There are 4 nested groupings, the coarsest first. Each group lies inside one group of the grouping before and may be the whole of it. The rows also spread widely along 10 directions, which tell nothing about the answers.
Known rows, each followed by its group in each grouping:
[-0.89 -3.66 -0.99 -0.68 -1.36 -1.06 -0.38  0.25  1.70  0.36 -0.44 -1.21
 -1.04  1.45  0.73 -4.12 -0.93 -2.18  1.50 -2.32] : gim j805 Kav j709
[-1.24 -1.26  2.95 -1.03  1.98 -1.34  3.01  0.06  1.07 -1.45  1.43  1.43
 -3.62  1.59 -1.61 -1.81  0.73  3.89  0.18 -1.36] : kepe j820 Laka j139
[ 0.36 -2.64  2.00 -0.32 -3.18  2.82  2.34 -1.46  2.32 -2.99 -0.06 -1.16
  0.41  2.05  2.96 -2.25  0.25 -2.29  1.95 -2.24] : gim j461 vegab j652
[ 1.06  3.90  3.06 -1.06 -0.69  1.29  4.84  0.95  2.31  0.26  1.47  1.28
  1.48 -2.83  1.37 -0.12  0.58  3.32 -1.22  2.30] : kepe j820 bevuk j823
[-1.32  0.23  0.62  0.14 -0.43  0.36  2.20  1.54  1.33  2.22  1.34  0.16
  0.94 -0.92  0.92 -0.33  1.13 -0.90 -1.21  0.55] : gim j461 geri j632
[-0.04 -2.29 -0.69 -0.67 -0.86  1.49  2.80 -0.65 -0.05 -0.51 -0.05 -1.23
 -1.51  1.00 -1.48 -1.97 -0.37  0.32  0.85 -4.44] : kepe j820 pilog j724
[-0.83 -0.86 -1.89 -0.99 -2.34  1.27  2.29  0.28  0.14  2.57  1.35 -2.69
  1.80 -0.85  0.84  1.38 -1.48 -1.31 -0.77 -1.89] : gim j805 Kav j366
[-2.30  0.05  1.14  3.26  1.09 -2.33  1.56  3.23 -0.16 -3.34  1.91 -2.43
  3.70 -2.76 -2.23  0.02  1.78 -2.60 -2.78  2.33] : kepe j337 kefon j611
[ 2.18  1.77  2.61  1.65  1.54  2.71  2.28  2.10 -1.43 -1.72 -0.69  2.72
 -0.65 -2.04 -1.14 -3.19  1.66 -0.57  1.46  0.30] : kepe j820 pilog j659
[-1.73 -0.85 -1.16  2.07  1.36 -1.35 -0.70  0.49 -0.27 -0.41 -1.42  0.22
  1.67 -0.39 -2.67 -1.56  2.42 -1.95 -2.38 -0.74] : kepe j820 Laka j748
[-0.07 -0.21  0.04  0.07 -0.41 -1.20  0.23 -0.75  1.45 -1.28  0.28  0.17
 -0.46  0.68  0.75  1.40  0.54 -0.31  0.77  0.91] : kepe j337 kefon j654
[ 1.00  1.15 -0.92  1.45  2.11  0.76 -0.10  1.26 -1.94 -1.48 -0.70 -0.77
  2.25 -2.19 -0.25  1.59 -0.26  0.13  0.45  2.55] : gim j461 selip j76
[ 1.50  0.92 -0.37  0.47 -0.34 -1.18 -0.47  0.93  4.08 -1.01 -2.49  2.68
 -0.53 -2.06  2.64 -1.05  3.37  0.31  0.84  2.74] : bup j588 Pov j207
[-0.46  1.02  2.84 -0.12 -2.98  2.18  3.82 -1.78  2.86 -0.31  0.55  2.21
  1.38  0.38  2.32  2.15  4.50 -0.67 -2.02 -0.27] : kepe j495 baga j788
[-0.82  0.03 -0.55  0.32 -2.14  1.44  1.63 -1.41  2.03 -0.19  0.09 -0.80
  2.78 -0.06  3.32  4.22  2.10 -1.49 -1.11  0.87] : gim j461 selip j447
[-0.73  0.40  0.95  0.06 -1.38 -1.74  2.08 -0.28  3.63 -1.68  0.33 -0.44
  1.62 -0.90  1.65  1.52  1.81  0.71 -1.37  2.31] : kepe j641 mikeb j943
[-1.11  1.33  0.26 -1.69 -1.77 -1.08  1.66 -1.86  1.97  1.73  1.12 -0.50
  2.50  0.50  0.47  2.14 -0.18  0.56 -2.49  1.04] : kepe j641 mikeb j283
[-0.93  0.59  1.01 -0.37  1.47  0.47  0.18  0.55 -2.94  1.28  0.70  0.65
  1.32  0.32 -3.01 -1.20 -0.05 -1.25 -1.36 -0.99] : bup j184 feba j912
[ 0.26  0.67 -2.25 -2.43 -1.78  0.65  1.67 -2.54  2.85  1.50 -1.07 -1.07
  1.85 -0.32  2.28  1.90 -0.66  3.83 -0.88 -0.07] : gim j461 geri j138
[-2.04 -1.43 -1.27  1.56  0.18 -0.12  0.40  0.88 -0.99 -0.38 -1.39 -1.18
  2.90 -1.10 -3.54 -2.63  2.10 -1.86 -3.37 -2.75] : bup j64 tuzo j292
[-0.80  2.64  3.14 -1.30 -1.42  1.42  3.65 -0.18  1.67  2.76  1.90  2.15
  1.71 -0.97  1.32  0.32  1.71  0.86 -2.56  1.10] : gim j999 tul j330
[ 1.12 -1.78 -1.73  1.23  0.13  0.29 -0.74 -1.25  1.18 -4.14 -2.35  0.36
 -0.53  0.10  2.01  1.64  2.18  0.58  2.00  0.36] : gim j834 risu j425
[-1.67 -0.41  1.24  1.58  1.82 -1.98 -1.41 -0.50 -0.70 -5.20 -0.37 -1.15
  4.36 -0.12 -1.60  1.14  1.74 -0.75 -2.39  2.22] : bup j184 feba j809
[-1.80  1.46  2.97  0.47 -0.91  0.72  2.06  0.85 -1.22  1.78  2.29  0.32
  3.23  0.15 -2.12 -2.58  0.55 -3.53 -2.96 -0.63] : kepe j337 Zorof j888
[ 1.75 -1.31 -2.25 -0.22 -2.13  4.52  2.45 -2.44 -0.97 -2.30 -1.80 -1.54
  0.86 -0.06  1.27  2.65  0.77  0.77  1.27 -3.73] : gim j834 Gigu j806
[ 1.20  1.05  0.80 -2.76 -0.57  0.23  2.74  1.27  1.08  2.27  1.56  0.00
 -2.53 -0.70  0.90 -0.76 -2.38  3.20  1.79 -0.41] : bup j146 sis j500
[-0.54 -2.90 -0.40 -0.33 -0.49  0.16  0.10 -0.15 -0.90 -0.05  0.79 -1.09
 -1.84  2.29 -0.77 -1.24 -0.85 -2.34  1.75 -3.21] : bup j588 luven j305
[ 0.48  1.59 -0.47 -0.17  0.82 -0.92  0.21  1.48 -0.24  0.80 -0.41 -0.13
  1.46 -2.11 -0.93 -0.68 -0.37  1.56 -1.10  1.07] : bup j146 sesol j43
[-1.13 -0.27 -2.30  0.51 -0.26 -2.36  0.59  0.66  3.21 -0.17  0.11 -0.78
  0.67 -1.77  2.42  3.47  1.93  1.25 -1.03  2.54] : gim j834 Pim j140
[ 0.49  0.47  1.68  0.28  1.30  0.55 -0.55  0.02 -1.64 -1.04 -0.01  1.57
  0.35  0.76 -0.53 -2.46 -0.36 -0.80  0.68  0.67] : gim j834 Pim j340
[ 0.01 -1.33 -2.67 -1.58 -2.76  0.79 -0.09 -2.87  1.09  0.41 -1.09 -2.29
  2.60  1.31  0.97 -0.76 -1.60 -0.38 -0.47 -2.48] : gim j834 Pim j140
[-0.11 -2.82 -3.91  0.79  0.72  0.05 -1.19 -0.02 -2.03  1.24 -1.19 -1.09
 -2.49  1.36 -2.16 -0.33 -0.91 -2.25  2.00 -3.74] : kepe j820 Laka j748
[-1.47 -0.78  1.90 -0.86  0.26  0.45  1.03 -0.81 -0.13  1.14  1.43  0.73
 -0.06  2.30 -0.03 -0.19  0.15 -0.78 -0.56 -0.53] : gim j461 vegab j652
[ 1.87  3.09  0.30 -0.54 -0.34  1.91  2.00  1.37  0.91  1.35 -0.39  0.61
  2.19 -3.01  2.10 -0.33 -0.41  1.03  0.29  2.75] : gim j461 selip j447
[ 1.08 -0.20 -2.18  0.90  0.17  0.54 -1.34 -0.39  0.27  0.19 -1.38  1.66
 -1.31 -0.36  3.13  4.87  1.61 -1.16  2.30  1.87] : gim j805 Kav j366
[-0.22  0.98 -0.32 -0.37  2.19 -1.56 -1.12 -0.26 -0.97 -0.68 -0.61  0.28
  2.55 -0.55 -1.87 -1.76 -0.76  2.04 -1.59  1.68] : gim j834 risu j425
[ 0.12  0.74  2.83 -0.30 -0.20 -1.53 -0.50 -0.13  1.41 -0.26  0.03  2.05
  0.50  1.21  0.16 -3.67 -0.01 -1.96  0.30  2.00] : kepe j641 mikeb j943
[ 0.64 -1.15 -1.99 -0.61  1.59 -2.10 -1.84  0.61  1.39  0.52 -1.88  0.30
 -1.32  0.06  0.23 -2.82 -1.18  1.16  1.90  1.30] : gim j461 vegab j652
[-1.39 -0.15 -0.19  0.46  1.39 -2.16  2.19  3.58  1.61  0.86  0.67 -0.28
  0.26 -2.99 -1.28 -3.50  1.29  1.65 -1.85  0.80] : gim j834 Pim j140
[ 1.68  0.96 -0.60 -1.36  0.02  1.03  2.09  0.13  0.56 -1.85 -1.41 -0.98
  1.30 -2.35 -0.38 -0.62 -0.23  3.92  0.18 -0.25] : bup j184 feba j809
[-0.98 -0.14  0.69 -0.84 -1.13 -0.86  0.04 -1.27  0.67 -0.37  0.38 -1.76
  3.32  1.21 -1.27 -3.68 -2.26 -1.28 -1.68 -0.93] : kepe j820 Laka j139
[ 1.51  1.02 -3.21  0.53 -1.85  1.44  2.21 -0.31  3.03  0.44 -2.55  0.20
  0.85 -2.96  2.00  2.09  2.72  1.18 -0.16 -0.10] : kepe j820 pilog j659
[ 0.08 -0.50  2.12 -0.65  1.30  1.20  2.76  0.16 -1.27 -0.97  2.04  1.42
 -3.57  1.03 -0.37  3.20  1.32  1.71  1.48 -1.15] : bup j588 Pov j207
[ 1.45 -2.82 -3.13  0.54 -2.14 -0.77 -0.64  0.93  3.14 -0.88 -1.68 -0.96
 -3.34 -0.20  3.67  0.71  0.49 -1.28  4.15 -0.84] : bup j146 sesol j43

New rows. What belongs after each?
[ 3.38  0.68 -1.60 -2.08 -1.60  1.83 -1.18 -2.23  0.97  2.07 -1.51  2.11
 -3.00  1.24  3.98  1.11 -2.16  0.51  5.01  0.51] : gim j999 tul j330
[ 2.50  1.04  1.06 -1.05  2.36 -0.75 -0.91 -0.49 -1.99 -2.80 -0.04  0.40
 -1.58  0.83 -1.04 -0.99 -3.61  3.11  3.65  1.68] : kepe j337 Zorof j888
[ 2.16  3.23  1.49 -1.74 -1.48  3.09  1.51 -1.43 -0.92  2.90 -0.33  2.82
  0.65  0.42 -0.35 -2.07 -0.77 -0.34  0.40 -0.84] : kepe j337 kefon j611
[-3.15 -2.87 -1.31 -0.49 -1.53 -1.74  0.18 -1.90  2.05  0.12  0.21 -1.59
  2.02  1.98  0.19 -0.04  1.41 -1.30 -2.67 -1.98] : gim j834 Gigu j806
[ 0.86 -0.64 -3.97  2.26  1.59 -1.18 -1.96  3.44 -1.14  0.13 -3.55 -1.03
  1.42 -3.74 -2.90 -4.40  0.75 -1.78 -0.21 -0.54] : bup j146 sis j500
[ 1.79  2.22  0.52 -0.67 -0.97  2.91  1.09 -0.52 -0.38  0.99 -0.32  0.37
  2.43 -0.72  1.91  0.23 -1.04 -0.55  0.70  1.24] : gim j461 selip j76
[ 0.05 -0.47 -1.62  1.37  1.42 -0.28 -0.77  1.42 -2.06 -0.14  0.01 -0.62
 -0.04 -0.78 -1.26  1.28  0.22 -1.91  0.72  0.01] : bup j588 luven j305
[ 0.76  0.10  0.15 -0.32  0.29 -0.16 -0.59  1.29 -0.04  0.60 -1.28  0.85
 -0.10 -0.58 -1.39 -5.34 -0.98 -0.58  0.68 -0.73] : bup j64 tuzo j292
[-0.42 -0.05 -1.35  1.49  0.50 -0.28 -0.62 -1.24  0.28 -1.42 -1.95  0.53
  1.66 -0.12 -0.64  1.32  2.23 -0.70 -1.35  0.12] : kepe j820 Laka j139
[-0.18  0.15  0.42 -0.89 -1.89  3.38  3.28 -1.15  0.69  2.27 -0.14  0.83
  0.97  0.36  1.21  0.25  1.81 -0.38 -1.01 -2.15] : gim j461 selip j76
[ 1.42  1.17 -0.41  0.49 -1.36  0.93 -0.34  0.06  0.97  1.38 -2.19  2.22
  0.72 -0.54  0.38 -3.59  1.35 -2.36  0.67 -0.12] : kepe j337 Zorof j888
[ 0.92 -0.81 -0.75  1.62  0.80 -0.61 -2.13  2.21  0.20  0.07 -1.07  1.85
 -1.60 -0.43  1.52 -2.54  0.78 -3.72  2.90  1.63] : gim j834 Gigu j806
[ 1.89  0.34  0.29  0.72 -0.28  2.21  1.32 -1.48 -0.11 -4.00 -1.43 -0.15
  0.64 -0.28  0.79  1.34  0.36  0.94  1.47 -0.32] : kepe j820 Laka j139
[ 2.31 -0.62 -2.07 -0.05 -2.02  2.27 -0.17 -0.95  0.41  0.40 -0.71  0.14
 -2.08  0.25  3.89  3.14 -0.69 -1.80  4.37 -0.06] : gim j999 tul j330
[ 0.34 -0.87 -3.26  0.27 -1.24  0.51  2.14  1.52  1.75  0.82 -0.76 -1.54
 -0.07 -2.53  1.17  0.22  1.00  0.69  0.22 -1.06] : gim j834 Pim j140
[ 1.97  1.76 -0.52 -2.05 -0.49 -2.63  0.03 -1.10  4.04 -1.40 -0.41  0.17
 -0.88 -0.58  3.29  1.53 -1.87  4.76  2.45  4.01] : kepe j337 Zorof j888
[ 0.08 -0.59  0.98 -0.77 -1.88  1.92  1.20 -0.50 -0.05  1.30  1.92  0.34
 -0.94  1.77  2.63  1.20 -0.73 -2.82  1.88 -0.81] : gim j834 Gigu j806
[ 1.67  1.25 -0.38 -0.43 -2.61  2.26  3.15 -1.20  2.38 -0.27 -0.11  0.67
 -0.32 -1.07  3.48  5.10  2.15  1.22  0.98  0.59] : kepe j495 baga j788
[ 2.30 -0.25 -1.45  0.89  2.10  0.12 -2.94 -1.88 -0.45 -4.92 -4.15  0.27
  1.98 -0.12  0.39 -1.01 -0.25  1.93  1.87  2.03] : gim j461 geri j632
[-1.40 -1.63  1.35 -0.18  0.05  0.19  1.81 -1.62  0.79 -1.61  1.00  1.12
 -1.66  2.15  1.19  2.45  2.31  1.04 -0.10 -0.89] : gim j834 Pim j340
[ 1.52  0.16  0.99  0.26  0.11  1.53 -0.19  0.52 -0.71 -0.86 -0.48  1.14
 -0.24 -0.22  1.55 -0.90 -0.52 -1.45  2.41  0.95] : gim j805 Kav j709
[-1.27 -1.30  2.78  1.17  3.20 -0.84  0.16  3.35 -2.16  0.93  1.44  2.76
 -3.12  0.43 -1.99 -3.60  1.20 -2.30  1.05  0.07] : gim j805 Kav j709
[ 0.02 -1.04 -1.81  0.61 -0.24  1.02  1.28  3.16 -1.64  1.31  0.38 -2.01
  0.14 -2.10 -1.54 -1.77 -0.59 -2.80  0.89 -2.06] : bup j184 feba j912
[-2.27 -0.57  3.32 -2.04  0.53  1.34  0.76 -3.82 -2.11  2.03  1.90  3.40
 -0.86  5.35 -1.14  1.05  1.30 -0.32 -1.76 -2.66] : gim j834 Gigu j806
[-0.11 -1.02  0.87  2.61 -0.40  1.14  0.14  0.87 -0.67 -2.70  0.54 -0.27
  0.84 -0.48  1.55  1.70  1.62 -4.16  1.34  1.08] : gim j999 tul j330
[ 3.50  2.43 -0.30 -0.66  1.13  1.15 -2.27 -1.73 -0.55  0.10 -3.54  3.64
  0.02  0.21 -0.25 -3.40 -0.92  0.66  2.17  1.14] : kepe j820 pilog j724
[-0.22  0.96 -1.48  0.71 -2.72  1.67 -0.47 -2.60  1.10 -1.07 -1.90 -0.90
  6.46 -0.70  1.98  1.78  1.83 -2.58 -2.93  0.66] : gim j834 Gigu j806
[ 0.32 -0.93 -0.36  1.07 -4.91  2.00 -0.42 -2.07  3.14 -1.67 -0.52 -0.74
  3.05  1.22  5.60  1.73  1.46 -5.94  0.95  0.43] : gim j834 Pim j140
[ 1.70  2.10  0.22 -2.22  0.12  1.67  0.65 -0.27 -2.45  2.92  1.11 -0.07
  0.51 -0.28 -0.68 -1.18 -4.31  1.13  1.32  0.04] : gim j999 tul j330
[-4.40 -0.32  0.40  0.43 -0.20 -0.56  1.88 -0.28  0.61  6.02  2.44  3.21
 -1.12  1.35  0.01  4.91  5.36 -2.56 -3.96 -0.78] : gim j999 tul j330
[-0.11 -0.40  0.77 -1.33  3.15 -2.86 -1.57  1.67 -0.80  0.68  0.54 -0.11
 -0.55  0.68 -1.86 -5.68 -3.79  1.17  1.39  1.74] : gim j461 selip j447
[-0.75 -0.76  1.37  2.56  0.70  0.92  1.54 -0.59 -0.41 -4.02  0.41  0.48
  0.51  0.33  0.21  3.89  3.45 -1.68 -0.27  0.33] : kepe j820 pilog j659
[-1.82 -2.03 -2.45  0.37  0.04 -2.60  0.38  0.39  1.70  1.36 -0.15 -0.24
 -1.81  0.31 -1.23  0.32  1.88 -0.45 -0.61 -1.29] : kepe j337 kefon j654
[-0.33  0.82  1.99 -0.81 -0.04  0.56  2.15  0.22  1.13  0.88  1.89  0.78
 -0.22  0.36  2.28  1.69  0.15  0.49  0.47  1.88] : gim j461 selip j76
[ 0.32  1.27 -2.73 -0.13 -2.14  0.68  0.69 -2.32  1.54  0.44 -2.10 -0.49
  3.36 -1.12  0.15  2.20  1.72  0.24 -2.20 -0.41] : kepe j337 kefon j654
[-0.53 -0.77  0.76 -1.06 -1.05  0.15  1.83 -0.83  1.58 -0.86  0.68 -0.53
  0.53  0.70  1.04 -0.91 -0.01  1.14 -0.30 -0.75] : gim j834 Pim j140
[-2.25 -2.59  0.14 -0.97 -2.21 -0.41  0.95 -2.56  3.44  2.58  0.59  2.57
 -3.36  3.48  3.00  2.50  3.53 -1.28  0.16 -1.84] : gim j999 tul j330
[ 3.09  1.49 -2.43  0.66 -1.03  4.37 -0.52 -0.99 -3.10  0.60 -2.45  0.03
  2.28 -1.56  0.22  0.52 -0.95 -2.03  1.69 -0.95] : gim j999 tul j330
[ 2.10  2.04  0.28 -1.36 -2.56  1.62  0.05 -1.19  0.32  1.84 -0.20  0.68
  1.31  0.62  1.07 -2.26 -2.37 -2.19  1.62  0.01] : kepe j337 kefon j611
[ 2.59  2.03 -0.25  1.82  0.33  1.20 -0.73 -0.65  0.85 -2.77 -2.10  2.20
  0.63 -1.39  2.70  3.03  1.99 -0.82  2.12  3.41] : kepe j820 pilog j659
[-1.97 -1.90  1.58 -0.53 -1.21  0.62  2.35 -0.08  1.00  1.67  2.76  1.15
 -2.69  2.41  2.00  1.86  1.79 -2.12  0.58 -1.58] : gim j834 Gigu j806
[-1.09 -0.96 -1.70 -1.29 -0.50 -1.54  0.01 -1.82  3.40  0.54 -1.99 -0.13
  1.78  0.35  0.68 -1.70  0.98  2.56 -1.89 -0.11] : gim j461 geri j632
[ 1.03 -0.19 -0.44  0.32 -1.05  3.37  2.73  0.32 -1.27  1.09  0.48 -0.01
 -1.75  0.06  0.07  0.98 -0.03 -1.57  1.85 -3.02] : kepe j820 Laka j748
[ 0.77 -1.35 -2.45 -1.43  1.68 -2.89 -2.28  0.26  0.59 -0.15 -0.46 -0.24
 -3.45  0.79  0.88  1.49 -2.02  1.80  3.75  1.43] : bup j184 feba j912
[ 1.11  2.27 -0.05 -0.93 -1.01  0.67  1.16  0.00  1.23  2.49  0.15  1.01
  0.91 -0.94  0.88 -0.70 -0.80 -0.24  0.14  0.92] : kepe j820 pilog j659
[-2.25 -1.12 -1.07 -0.53  0.67 -0.72  3.36  0.07  2.28  0.85  0.31 -0.33
 -0.44 -0.88  0.00  2.20  2.88  3.87 -2.35 -0.77] : gim j461 geri j138
[ 1.87  1.09  1.63 -1.52  2.09 -0.12 -0.07 -0.25 -0.52 -0.57 -0.26  2.59
 -2.58  0.73 -0.22 -1.10 -0.77  3.05  2.35  0.94] : bup j588 luven j305
[ 0.12  2.24  1.53  0.40  1.06 -0.34 -0.30  1.23 -1.45  2.79  0.50  2.72
  0.49 -0.17 -1.55 -1.58  0.40 -2.81 -0.55  1.90] : kepe j641 mikeb j283
[-0.07  0.25 -0.17 -1.52 -1.74  0.59  2.07 -0.65  0.70  1.21  0.73 -1.97
  2.37  0.02 -1.04 -3.07 -2.49 -0.16 -0.94 -1.97] : kepe j820 pilog j659
[-0.57 -1.33  2.95 -0.92 -2.21  0.44  3.50  1.16  1.16 -1.09  2.10 -1.99
  0.73  0.47 -1.55 -6.93 -1.85 -1.64  0.06 -2.92] : kepe j337 kefon j654
[-0.08 -1.26 -1.92 -1.61 -1.15  0.75 -1.54 -2.84  0.83  3.67 -1.41  1.76
 -1.31  3.30  1.57  0.50  0.06 -1.59  1.07 -1.55] : gim j461 vegab j652
[-3.00 -2.29 -1.88 -0.62  0.51 -2.73 -2.43 -2.75  1.40  2.45  0.34  0.91
 -1.00  4.01  1.29  4.67  1.42 -1.40 -0.83  0.69] : gim j461 vegab j652
[ 1.27  0.20  1.91  1.00 -0.53  2.27  2.59  2.19 -0.23 -2.87 -0.01 -0.46
  0.40 -2.05  0.00 -2.49  0.25 -0.49  1.19 -0.66] : bup j64 tuzo j292
[ 2.27  1.81 -2.92  1.32  1.26  0.15 -2.78  0.78 -0.46  1.13 -2.61  2.66
 -0.01 -1.86  1.61  1.30  1.16 -1.12  1.92  3.18] : gim j834 risu j425
